The rows are grouped in 4 different ways at once. Each group adds its own fixed numbers to the row, and there is some noise. The rows also spread widely along 13 directions, which tell nothing about the answers.
Known rows, each followed by its group in each grouping:
[-0.37 -1.68 0.85 -1.54 -1.61 1.26 0.42 0.94 0.22 -4.94 -0.82 -0.50 2.45 -4.64 -0.90 1.87 -3.33 -3.76 2.30 1.13 -1.10 -0.81 0.55 2.33 -4.93 -1.56 0.29 -0.66 2.21 0.72 -0.13 2.17] : Z181 (2) (5) (0)
[-1.59 -1.06 -2.41 -4.36 -0.36 1.33 -0.64 -0.65 -0.01 1.74 2.90 1.05 -1.28 -2.74 -1.67 -1.36 1.90 -0.48 -0.45 -1.92 0.24 1.95 -2.34 1.12 -3.26 -5.14 0.14 -1.40 -0.92 0.51 -1.33 2.16] : Z775 (1) (3) (3)
[0.07 0.31 -0.33 -1.06 -2.11 -0.30 0.16 2.08 -2.54 2.09 1.25 -0.19 2.30 -2.19 -3.28 3.24 0.62 0.83 -5.74 -0.12 0.45 0.69 2.05 -2.12 2.18 1.00 -3.12 1.84 2.89 -0.99 -2.42 -1.64] : Z405 (3) (4) (2)
[3.91 4.24 0.95 -1.18 -3.46 -2.53 -3.17 2.45 -3.04 1.68 2.88 3.51 0.26 3.41 -2.87 2.63 -2.19 0.25 1.22 2.89 -0.22 -0.21 -5.56 -3.31 0.11 -0.08 4.62 0.11 -1.81 1.03 -0.30 -1.88] : Z405 (3) (0) (1)
[-4.47 -1.04 0.48 -0.77 2.69 1.38 -2.99 4.30 1.42 0.23 -1.47 -0.12 -0.91 2.69 3.04 -0.71 -0.19 -0.59 -2.36 1.29 -0.28 1.30 1.02 -0.13 3.19 -1.60 1.37 -0.72 -0.34 -0.87 -0.65 3.39] : Z775 (0) (5) (4)
[-0.06 -1.30 0.44 -1.26 -1.63 -1.27 3.19 0.76 3.56 -4.30 0.26 -0.62 0.91 -3.80 1.11 1.54 1.10 0.29 2.55 -0.15 3.72 -2.61 0.67 3.08 -0.92 0.08 0.81 0.32 4.14 2.85 -1.64 -0.87] : Z181 (2) (1) (1)
[2.65 0.34 1.11 2.16 4.82 0.60 -4.33 1.59 -1.87 0.40 -4.43 -0.05 -1.52 -0.87 2.72 0.04 -3.51 0.02 0.04 -0.45 -2.54 2.18 -0.02 -4.10 2.06 5.77 -0.41 1.30 -4.66 -6.32 0.12 0.15] : Z811 (4) (2) (0)
[-0.77 -3.91 -4.56 -4.00 1.83 0.83 5.64 -3.62 -1.10 2.82 2.42 0.32 0.18 0.01 1.33 -0.10 2.17 1.44 0.90 -0.34 -4.07 -0.66 3.33 1.05 0.73 -5.34 -5.04 2.41 -0.38 -1.13 1.98 2.39] : Z101 (1) (2) (2)
[-3.56 4.54 1.98 -3.74 -0.69 1.28 -2.45 -2.83 1.94 4.23 -3.50 -2.29 -0.24 3.81 -1.71 -0.75 2.78 -3.11 -4.89 -1.36 -2.79 2.21 -1.59 -1.85 1.54 1.04 2.29 -1.51 3.05 3.40 2.27 0.32] : Z101 (0) (0) (4)
[1.03 2.04 -0.02 0.65 -1.19 3.93 1.18 -1.20 3.99 -0.12 2.91 -1.74 1.95 -0.49 2.13 1.77 2.11 -2.75 2.92 -0.80 2.75 0.28 -2.25 1.35 -2.45 2.01 4.13 3.47 -1.31 1.14 -0.36 1.23] : Z811 (4) (4) (3)
[3.30 3.41 -0.36 -0.49 -2.51 -0.84 1.38 -1.47 1.33 2.07 0.99 -0.25 3.33 3.08 1.10 1.69 5.66 3.28 0.88 -2.31 3.62 -0.79 -1.69 2.84 2.44 4.46 1.04 0.44 1.66 3.61 -1.52 -2.33] : Z761 (4) (3) (4)
[3.46 0.30 -0.86 -1.81 -0.63 0.65 0.50 -2.30 -0.44 -1.13 -0.87 0.79 4.90 2.46 2.30 0.56 2.03 1.40 5.12 -0.14 -4.23 -1.00 0.12 4.61 -2.21 3.49 -1.71 1.13 -1.56 0.95 1.44 2.25] : Z761 (1) (1) (0)
[0.88 2.13 -3.89 -6.23 2.09 1.03 1.41 -1.08 -1.07 4.54 1.49 2.35 0.09 2.43 0.45 1.39 -0.19 -0.42 -0.40 -0.61 -4.18 1.80 -0.79 -0.64 1.69 -2.73 1.94 2.87 -2.12 -2.84 -0.29 4.30] : Z775 (4) (4) (1)
[2.09 -0.43 -0.32 1.75 -1.52 0.49 -0.36 -0.35 -4.19 4.03 5.81 -1.23 2.01 1.85 -1.36 5.13 -2.19 0.70 -1.96 0.65 -0.59 3.86 -0.30 -4.71 3.94 1.42 -1.27 1.20 -0.79 -0.79 2.00 -4.66] : Z181 (2) (1) (4)
[5.47 3.41 -2.05 7.26 0.07 0.77 2.05 -3.13 -2.15 3.72 2.81 -0.77 0.59 1.32 0.92 -0.29 -0.79 3.20 3.31 -3.30 2.41 1.35 -3.80 1.82 0.54 5.82 0.69 -0.80 -2.28 0.90 2.23 -3.47] : Z405 (4) (4) (2)
[1.31 2.03 -1.57 0.26 -1.80 0.49 3.09 -3.35 1.26 3.19 1.47 -1.65 1.60 1.59 1.03 -0.41 3.00 1.81 1.16 -4.24 1.74 0.68 -1.21 4.17 1.29 1.75 0.60 -1.99 4.15 5.05 0.73 -1.16] : Z775 (3) (3) (3)
[0.22 0.43 1.47 -0.47 -1.67 1.19 1.20 -2.32 1.78 2.90 1.10 -2.80 -1.93 -0.22 -0.10 0.57 4.84 0.75 -0.53 0.84 1.64 0.04 -1.69 -5.13 0.55 1.54 -0.74 2.61 -1.22 0.95 1.81 -5.83] : Z101 (1) (5) (4)
[2.47 5.80 2.32 1.89 -3.85 -1.88 -3.67 1.39 -1.27 2.80 1.10 2.26 -1.59 4.55 -2.98 -2.46 1.40 2.62 -0.76 -0.29 3.96 -1.15 -7.50 -0.13 -0.55 3.00 3.52 -2.78 -1.74 3.24 -0.71 -2.43] : Z101 (1) (4) (3)
[-2.13 -0.64 -1.15 -2.58 -0.06 2.84 0.15 -2.96 0.67 2.64 1.58 -1.93 0.67 -1.14 -1.65 -2.91 5.15 -0.36 -2.62 -3.09 -0.43 2.01 0.28 1.62 -1.94 -0.38 -3.17 -0.59 -0.10 1.14 -0.28 0.34] : Z761 (3) (4) (3)
[-3.34 -3.65 0.20 -3.04 -0.10 -0.63 0.83 -0.98 1.80 0.70 -1.16 -1.50 -0.20 0.25 1.06 0.06 3.30 0.28 -1.18 -1.76 -1.48 1.13 2.21 -0.17 1.59 -0.91 -3.18 -1.94 2.68 2.28 1.72 -0.68] : Z101 (4) (3) (2)
[-2.15 0.17 1.12 1.83 1.48 0.36 -2.05 2.14 -1.18 3.98 0.55 -0.22 -3.78 1.17 -1.83 -2.18 -1.79 -0.61 -5.49 2.34 1.24 1.58 -2.19 -5.63 2.43 -0.51 2.11 1.03 -1.70 -2.01 0.52 0.25] : Z101 (2) (3) (2)
[0.20 -2.80 2.01 0.67 -3.32 2.05 -1.30 -1.23 0.64 -1.35 2.43 -3.06 4.71 0.72 0.57 2.77 0.32 -2.48 2.83 1.64 -2.29 2.04 0.16 -0.35 -2.95 2.19 -0.66 -0.06 -0.14 2.84 2.84 -2.38] : Z761 (3) (3) (0)
[-0.43 -0.59 0.82 -7.26 -2.49 -2.08 -0.18 -0.88 0.21 -2.51 -2.14 1.72 -0.13 0.11 -1.72 0.01 -0.18 -1.87 1.85 2.35 -5.37 -2.00 -1.00 -1.02 -3.98 -3.02 0.11 -0.93 1.70 2.18 1.19 0.14] : Z761 (3) (5) (1)
[-2.35 -3.94 0.45 -0.13 0.19 2.55 -0.31 0.50 1.59 0.03 0.25 -3.52 1.87 1.20 3.07 1.48 2.24 -1.07 0.53 -0.07 -1.93 1.95 3.49 -0.37 2.11 1.67 -2.81 0.05 0.33 0.62 1.75 -1.04] : Z181 (3) (5) (0)
[2.16 2.01 0.69 -2.05 3.54 -0.02 -4.24 -1.28 -0.52 1.17 -4.62 0.53 0.17 0.35 1.56 -0.58 0.11 0.52 -0.69 -2.77 -4.28 2.58 -0.10 -1.11 1.50 5.29 -1.39 -0.12 -1.69 -2.23 -0.31 1.12] : Z405 (2) (1) (3)
[-4.34 -3.24 0.84 -2.45 -1.94 2.00 3.27 -3.19 2.58 2.06 0.70 -3.40 0.00 2.56 -0.58 -2.60 5.60 -0.81 -1.81 0.26 -2.45 -0.04 1.93 0.21 -1.41 -2.06 -2.49 -1.33 1.17 4.89 4.47 1.20] : Z811 (2) (4) (0)
[0.31 -0.37 -2.69 -5.01 -0.06 -0.47 2.14 -3.51 0.88 0.94 0.65 0.59 1.34 0.58 2.43 3.00 0.30 -1.61 3.34 -3.35 -4.46 1.50 0.64 1.81 -0.41 -1.63 -0.70 -1.89 1.74 1.57 2.35 1.56] : Z811 (4) (4) (2)
[-1.28 -4.01 -3.07 0.89 1.36 0.50 3.03 0.42 -1.82 1.32 3.02 -0.89 2.57 -0.72 0.99 1.88 0.58 1.59 -1.23 -2.22 -0.32 1.12 4.19 3.30 3.57 -1.69 -4.74 -0.87 3.35 -0.22 -0.34 1.17] : Z181 (3) (0) (2)
[2.21 -0.61 -1.17 -6.31 0.50 -0.24 -2.23 -0.15 -0.51 -0.96 -0.95 2.10 1.44 -7.95 -1.31 1.79 2.84 -0.03 -0.03 -3.45 -0.02 1.06 -0.48 0.98 -2.61 0.23 -3.23 0.68 0.37 -2.43 -5.12 -0.68] : Z101 (3) (3) (3)
[-1.13 -3.62 -1.88 6.36 3.05 0.45 2.69 0.68 -1.09 1.04 3.95 -2.12 -6.66 -2.00 2.01 -2.63 -4.57 1.16 2.25 0.76 1.23 1.42 -1.20 -2.60 0.97 -2.91 0.43 -1.68 -1.58 -0.86 3.66 -4.32] : Z405 (3) (5) (1)
[-1.17 0.00 -0.27 2.06 1.44 2.42 -0.39 -0.59 1.85 -0.52 3.68 -0.90 -2.61 -4.97 -1.09 -3.30 1.65 -1.14 0.18 -0.76 6.01 1.12 -3.82 0.46 -4.01 -2.16 2.84 0.77 -2.46 -0.44 -2.30 -0.27] : Z761 (2) (0) (1)
[-1.63 -6.21 1.85 2.60 1.75 -0.09 2.75 0.57 2.14 -3.25 -1.39 -2.88 -1.13 0.58 4.36 1.16 -3.25 -0.87 3.04 3.76 -3.10 -1.17 3.44 -2.26 0.67 0.18 -1.26 0.81 0.90 0.30 5.10 -0.49] : Z101 (2) (3) (0)
[3.71 2.98 0.93 1.70 -1.77 1.80 -3.01 0.05 -2.45 0.67 2.71 0.39 3.94 0.18 -1.58 3.06 -2.35 -1.68 1.24 -0.65 0.00 2.23 -2.84 0.76 -1.16 3.11 1.71 0.76 -0.28 0.10 -1.10 -0.58] : Z101 (3) (0) (3)
[1.09 3.15 -3.03 3.96 1.89 0.77 2.07 -1.54 -0.14 2.10 2.20 -2.03 -2.08 -1.17 2.55 1.48 -3.83 -0.77 1.83 -4.42 3.03 2.51 -1.89 1.85 2.73 1.66 3.09 -2.22 2.26 0.05 0.96 -1.77] : Z181 (4) (4) (4)
[1.90 1.78 1.28 0.32 -2.19 3.08 0.22 -3.61 -0.84 2.23 -1.35 -3.14 4.47 -0.74 -2.29 0.71 2.39 -0.84 -1.92 -2.10 -1.33 2.49 -0.32 0.34 -1.08 6.11 -1.34 1.65 0.75 1.25 1.35 -1.66] : Z101 (4) (3) (0)
[3.97 0.11 2.35 5.47 -0.87 0.96 0.73 -0.52 -1.82 -2.84 -0.19 -1.37 1.38 -3.80 -2.02 -0.55 -4.28 0.88 1.30 1.26 0.95 -1.07 -1.58 0.36 -4.60 4.21 -1.65 0.74 -0.78 -0.86 0.13 -1.74] : Z775 (2) (4) (3)
[1.67 0.48 -1.02 3.66 0.85 -1.37 -0.68 -0.53 -2.21 1.99 0.87 -0.59 0.15 1.69 1.91 -1.17 0.04 3.77 0.96 -3.78 0.29 1.91 -0.49 2.68 3.00 4.32 -2.24 -4.34 0.81 0.83 0.60 -3.55] : Z761 (3) (4) (1)
[-4.53 0.15 -0.76 -3.64 -0.44 1.84 -4.13 3.51 -0.07 1.09 2.93 0.75 1.35 0.52 -0.51 2.22 -0.18 -2.95 -3.80 -1.94 0.28 3.53 0.30 2.02 1.59 -3.39 1.80 -1.04 2.26 0.27 -2.61 3.54] : Z101 (1) (1) (3)

New rows, each followed by its group in each grouping:
[-2.34 -1.31 -1.25 5.39 2.76 3.80 1.90 -2.18 1.77 -0.17 -0.52 -3.87 1.66 0.24 3.66 -1.87 -2.16 -1.79 1.21 -1.81 -1.09 1.78 1.46 4.58 0.71 2.93 -0.07 -1.08 2.02 1.19 3.31 2.47] : Z181 (0) (1) (2)
[1.66 -0.09 -1.26 -6.51 0.10 -4.21 0.45 0.85 -2.34 -0.90 -1.21 3.36 -2.02 -2.15 -0.93 2.44 -2.98 0.33 0.59 1.60 -4.30 -1.46 0.11 -3.27 -0.35 -2.46 -0.92 0.44 1.09 -2.70 -0.62 -1.02] : Z761 (3) (4) (1)
[2.33 1.90 -1.59 1.26 1.47 2.08 2.95 -1.10 1.96 2.72 1.38 -0.84 0.84 1.52 3.25 0.52 3.58 2.39 1.10 -0.95 2.30 -0.84 -0.35 0.89 3.02 3.75 0.46 5.59 -1.21 -1.04 -0.78 -0.15] : Z101 (1) (1) (3)
[1.57 1.03 -1.91 3.15 2.52 1.57 3.58 -0.27 -0.78 -1.24 -2.00 0.53 0.27 -0.16 0.80 -3.93 -2.19 1.56 1.54 -0.22 -0.76 -3.09 -0.14 6.61 -1.26 1.63 -0.42 1.54 0.90 -0.81 0.12 5.35] : Z101 (1) (1) (3)
[3.75 0.18 -2.79 -3.84 -0.52 -1.52 5.17 -0.32 -0.28 0.86 1.84 1.30 3.46 -0.66 2.26 6.42 -0.13 2.27 1.07 0.53 -0.46 -1.52 2.52 0.71 3.60 -0.94 -0.80 3.91 3.26 -0.48 -1.32 0.61] : Z775 (2) (3) (4)
[-0.45 1.91 -1.37 -2.65 3.85 1.84 -1.73 -0.68 0.87 0.19 -2.73 0.18 -0.21 -2.96 2.68 0.73 -2.16 -2.81 -0.09 -3.65 -1.65 2.55 0.41 1.77 0.71 0.36 1.17 0.10 1.72 -2.24 -1.85 3.04] : Z101 (2) (5) (3)
[3.16 3.96 0.00 -0.24 0.06 -3.72 0.05 -0.39 -4.11 1.23 -5.14 1.98 -2.19 -0.03 -3.02 -2.22 -4.01 3.93 -2.51 -1.78 -2.09 -1.36 -1.64 0.62 1.28 3.44 -1.55 -2.32 3.04 -0.77 0.07 -0.53] : Z775 (1) (1) (3)
[2.60 3.05 -3.26 -1.21 1.99 -3.14 1.78 -1.29 -2.38 2.08 0.53 4.53 -2.49 1.48 0.19 -1.45 -3.15 2.27 2.29 -2.87 -0.51 -1.11 -3.15 4.00 1.38 -3.29 2.04 -3.34 1.74 0.89 0.08 2.82] : Z101 (2) (0) (3)
[-1.06 2.02 0.91 -3.62 -1.73 -0.64 0.42 1.43 0.12 -0.65 -1.08 1.35 1.88 0.73 -2.46 3.09 -2.40 -3.13 -3.29 2.58 -2.11 -1.46 0.92 -0.99 0.03 -2.86 2.02 1.82 4.06 1.25 -0.60 4.34] : Z405 (2) (0) (2)
[-1.08 -0.50 -3.53 -0.25 3.43 0.80 5.60 -1.76 3.16 2.45 2.13 -1.64 -2.96 -0.88 4.08 0.30 0.33 0.41 0.06 -2.60 2.58 0.30 1.38 0.53 4.25 -1.60 1.55 2.22 2.74 -0.04 0.53 0.14] : Z181 (2) (1) (3)
[-1.91 -1.94 1.90 -1.48 -2.80 -0.64 -2.49 1.35 -1.45 2.66 1.58 -0.03 -1.61 2.49 -3.39 -2.72 3.25 1.54 -2.08 1.48 -0.17 0.84 -2.06 -2.92 -1.81 -1.04 -1.92 -2.79 -2.70 2.09 1.77 -2.09] : Z775 (3) (4) (0)
[2.13 0.95 2.03 4.82 -3.18 -1.63 -0.25 2.69 -3.11 -0.69 0.20 1.57 0.50 1.97 -4.18 -3.38 -2.00 3.09 -0.91 2.19 2.52 -3.35 -3.24 2.91 -1.32 2.11 -0.03 -2.65 1.60 3.11 -0.30 -0.30] : Z101 (3) (3) (3)
[0.83 -3.11 -1.19 -1.90 2.34 -2.78 0.44 0.45 -1.14 -1.71 -1.24 2.81 -2.99 -0.46 1.66 -0.92 -2.11 1.68 4.09 1.97 -2.90 -2.76 -0.35 -0.70 -1.37 -3.06 -2.16 -0.50 -2.74 -1.91 1.45 1.04] : Z101 (1) (2) (2)
[0.56 0.37 0.26 3.68 -3.18 -0.15 0.85 1.46 -4.45 2.58 2.66 0.52 0.90 5.64 -2.77 -0.35 -2.94 1.61 -1.15 2.41 -2.17 -0.58 -1.41 1.08 0.57 -0.04 -0.40 -1.96 -0.14 1.89 3.86 0.38] : Z101 (1) (4) (0)
[0.16 1.07 -0.55 -2.42 2.80 2.95 -4.79 -1.71 -1.91 1.09 -3.07 -0.55 2.49 0.76 1.02 0.09 -2.05 -3.80 -0.08 -1.73 -7.47 4.26 0.52 0.17 -1.64 3.34 -1.08 -0.65 -2.25 -3.26 1.30 3.39] : Z761 (3) (4) (0)
[0.57 0.41 1.15 -1.34 -2.47 2.44 -2.03 1.31 2.12 -0.92 1.52 -0.84 3.96 0.52 2.37 5.36 -1.75 -3.55 2.68 2.26 -1.02 1.68 -1.58 -1.07 -1.57 0.67 4.80 2.23 -0.72 1.05 0.76 0.60] : Z775 (0) (3) (0)
[1.02 -1.78 1.16 -0.33 1.28 -3.04 1.14 1.12 0.58 -1.49 -4.77 0.74 -2.23 3.79 2.64 -1.26 -1.33 2.07 2.16 2.84 -4.04 -3.03 0.96 -1.06 1.65 1.15 -0.30 -1.26 0.05 1.04 3.38 1.49] : Z405 (2) (3) (0)
[-0.38 0.69 -2.76 0.89 3.76 3.92 0.95 -1.67 -0.24 1.60 -0.42 -2.31 -0.06 -2.88 2.28 0.59 -3.27 -3.28 -0.72 -1.21 -2.20 2.78 0.64 -0.19 -0.11 0.75 1.64 2.82 -0.44 -3.95 0.84 2.91] : Z761 (1) (3) (0)
[-1.95 1.25 -0.58 -1.04 2.03 0.08 2.17 2.09 1.64 0.33 -3.25 0.03 -2.40 2.97 1.96 -1.39 -1.97 -0.64 -1.80 1.78 -2.19 -2.59 1.76 0.35 2.96 -1.03 2.34 1.48 3.12 0.34 0.46 3.85] : Z405 (3) (5) (3)
[1.94 -1.63 -0.99 0.22 -0.86 0.28 0.85 -2.71 -1.46 2.77 4.61 -1.15 -0.23 -2.38 0.18 2.97 -0.83 0.17 0.83 -2.29 -0.18 3.63 -1.13 -3.35 0.62 -0.69 -1.10 -0.89 -0.04 0.65 2.09 -4.65] : Z811 (2) (3) (3)
[-2.05 -0.70 0.57 -2.10 -2.82 -0.16 5.27 -2.39 4.85 -2.93 -1.31 -2.69 -0.24 -3.96 -0.34 -2.47 5.04 -0.21 1.36 -0.88 2.67 -3.54 0.52 4.17 -3.10 -0.12 -0.03 -0.08 6.19 5.85 0.09 -0.92] : Z811 (3) (1) (1)
[-0.88 -1.51 1.69 -1.14 2.67 -1.65 -2.40 -0.30 2.61 -1.97 -3.99 0.05 -3.77 3.50 4.34 -2.97 0.67 0.78 3.79 1.03 -3.27 -1.09 -0.82 -2.08 0.03 0.97 0.14 -2.38 -2.87 0.22 2.60 -0.13] : Z761 (1) (2) (1)
[3.09 3.69 -3.66 2.65 2.62 -2.26 0.71 3.50 -3.26 1.14 0.35 4.01 -1.72 -1.37 0.81 0.97 -6.65 2.03 -0.30 0.35 1.85 -1.34 -2.44 1.37 3.30 -0.04 3.85 1.35 0.54 -3.53 -2.16 2.15] : Z405 (0) (1) (2)
[4.24 -0.99 -4.07 1.74 0.92 -1.99 4.69 -3.45 -1.87 1.19 2.48 0.99 -1.22 -2.27 2.98 0.47 -1.24 4.33 5.40 -4.18 0.33 -0.50 -0.79 3.23 1.01 -1.00 -2.44 -2.63 0.79 1.03 1.72 -3.72] : Z811 (0) (2) (3)
[-2.18 -0.73 -0.51 2.37 1.33 0.91 -1.29 1.34 0.82 3.09 1.97 -0.84 -3.66 1.05 0.80 -3.87 2.16 1.99 -1.61 -1.85 3.71 1.64 -2.62 0.03 0.87 -1.16 0.97 -2.52 -1.99 0.96 -0.14 -0.09] : Z775 (1) (3) (3)
[-1.37 0.32 0.82 0.22 2.48 -0.71 -1.41 5.38 0.55 -0.98 -4.46 0.87 -0.78 0.90 2.40 -0.25 -2.48 0.62 -1.93 1.09 0.00 -1.18 1.97 0.49 3.46 1.89 1.41 0.45 1.76 -2.43 -2.00 3.00] : Z775 (3) (5) (0)
[0.65 -3.04 -1.29 1.41 2.81 2.96 -0.26 2.28 -1.71 0.15 1.96 1.39 1.65 -1.89 -0.09 -2.84 2.05 2.00 -1.41 0.32 0.63 -0.14 0.54 2.73 -0.96 -0.44 -3.03 1.97 -3.90 -2.96 -2.96 5.28] : Z811 (2) (3) (3)
[0.47 0.44 -4.18 2.12 4.87 4.51 3.50 -5.34 -0.13 3.90 2.27 -2.57 -4.38 -6.75 0.12 -3.26 -1.19 -1.29 -0.03 -2.66 0.84 3.65 -2.78 -2.21 -2.37 -2.03 1.15 2.83 -3.42 -3.90 1.20 -1.12] : Z775 (0) (0) (1)
[-3.01 -2.85 2.74 2.13 1.43 0.74 -4.39 1.99 -3.19 -0.58 -3.56 -0.74 -0.68 0.40 -2.40 -3.33 -2.75 -0.26 -3.70 0.10 -3.26 2.36 0.85 -0.83 -0.58 1.72 -4.14 -3.92 -0.70 -1.37 1.45 0.71] : Z101 (4) (5) (2)
[-3.85 -1.05 0.94 -1.34 -1.93 1.22 0.80 -1.37 4.87 2.22 2.85 -3.30 1.88 3.86 2.65 1.21 6.67 -1.18 -0.56 -0.93 2.09 1.31 1.26 -0.07 2.36 -0.20 0.78 0.42 2.97 5.07 1.33 -1.67] : Z761 (3) (0) (2)
[0.55 -2.25 1.88 3.89 4.31 0.41 0.87 0.35 -0.25 -3.88 -5.53 -0.89 -1.66 -1.17 1.76 -1.79 -5.79 -0.29 0.77 3.01 -4.47 -2.23 1.68 -0.32 -0.66 2.40 -2.06 1.26 0.18 -3.05 2.50 2.14] : Z101 (0) (0) (3)
[2.38 3.38 0.27 0.88 -1.47 -3.20 -2.61 1.43 -3.20 -0.19 -0.78 2.71 1.99 4.13 0.56 2.14 -4.93 1.22 2.19 -0.47 -2.12 0.14 -2.60 3.73 2.31 2.31 2.06 -4.63 2.81 2.74 1.42 -0.16] : Z101 (0) (1) (4)
[3.45 1.65 -0.13 -0.70 2.17 -0.85 0.31 -2.37 -0.35 -0.08 -4.45 -0.26 0.01 -3.92 0.77 0.23 -1.77 1.21 -0.02 -3.06 -1.17 0.84 -0.11 -0.19 0.26 4.27 -1.22 -0.11 1.87 -1.80 -1.12 -0.51] : Z775 (2) (3) (3)
[2.29 0.80 -1.20 -4.01 -0.57 1.10 2.37 -0.50 1.58 -0.95 -0.52 -0.87 4.14 -3.74 2.10 6.86 -1.98 -2.42 0.75 -0.45 -1.82 0.40 2.64 0.08 0.76 1.35 0.75 4.75 4.50 -1.32 -2.21 0.85] : Z775 (3) (3) (3)
[1.26 -0.87 1.93 6.50 0.02 2.04 -3.15 2.32 -1.72 -2.79 0.06 0.57 1.51 2.44 -0.23 -4.39 -2.44 1.89 3.04 0.26 0.90 -0.06 -3.19 5.30 -3.55 3.10 -0.20 -3.68 -3.34 1.30 0.29 2.35] : Z775 (4) (5) (3)
[-0.16 0.92 -0.37 1.37 1.19 -1.76 2.09 -0.55 -1.01 1.50 -1.38 0.11 -2.11 3.76 0.43 -2.06 -3.37 1.04 0.56 0.04 -2.82 -0.50 -0.67 0.98 2.00 -0.69 1.20 -2.66 2.68 1.84 2.90 0.92] : Z775 (3) (0) (1)
[1.78 -1.58 -1.56 -2.28 0.94 0.46 1.65 0.95 -1.88 -0.28 -0.27 0.25 2.87 -1.95 1.24 4.37 -2.87 -0.62 0.65 1.34 -3.82 0.17 3.34 -0.28 1.83 1.14 -1.58 4.57 1.24 -3.62 -0.11 0.89] : Z101 (3) (1) (0)
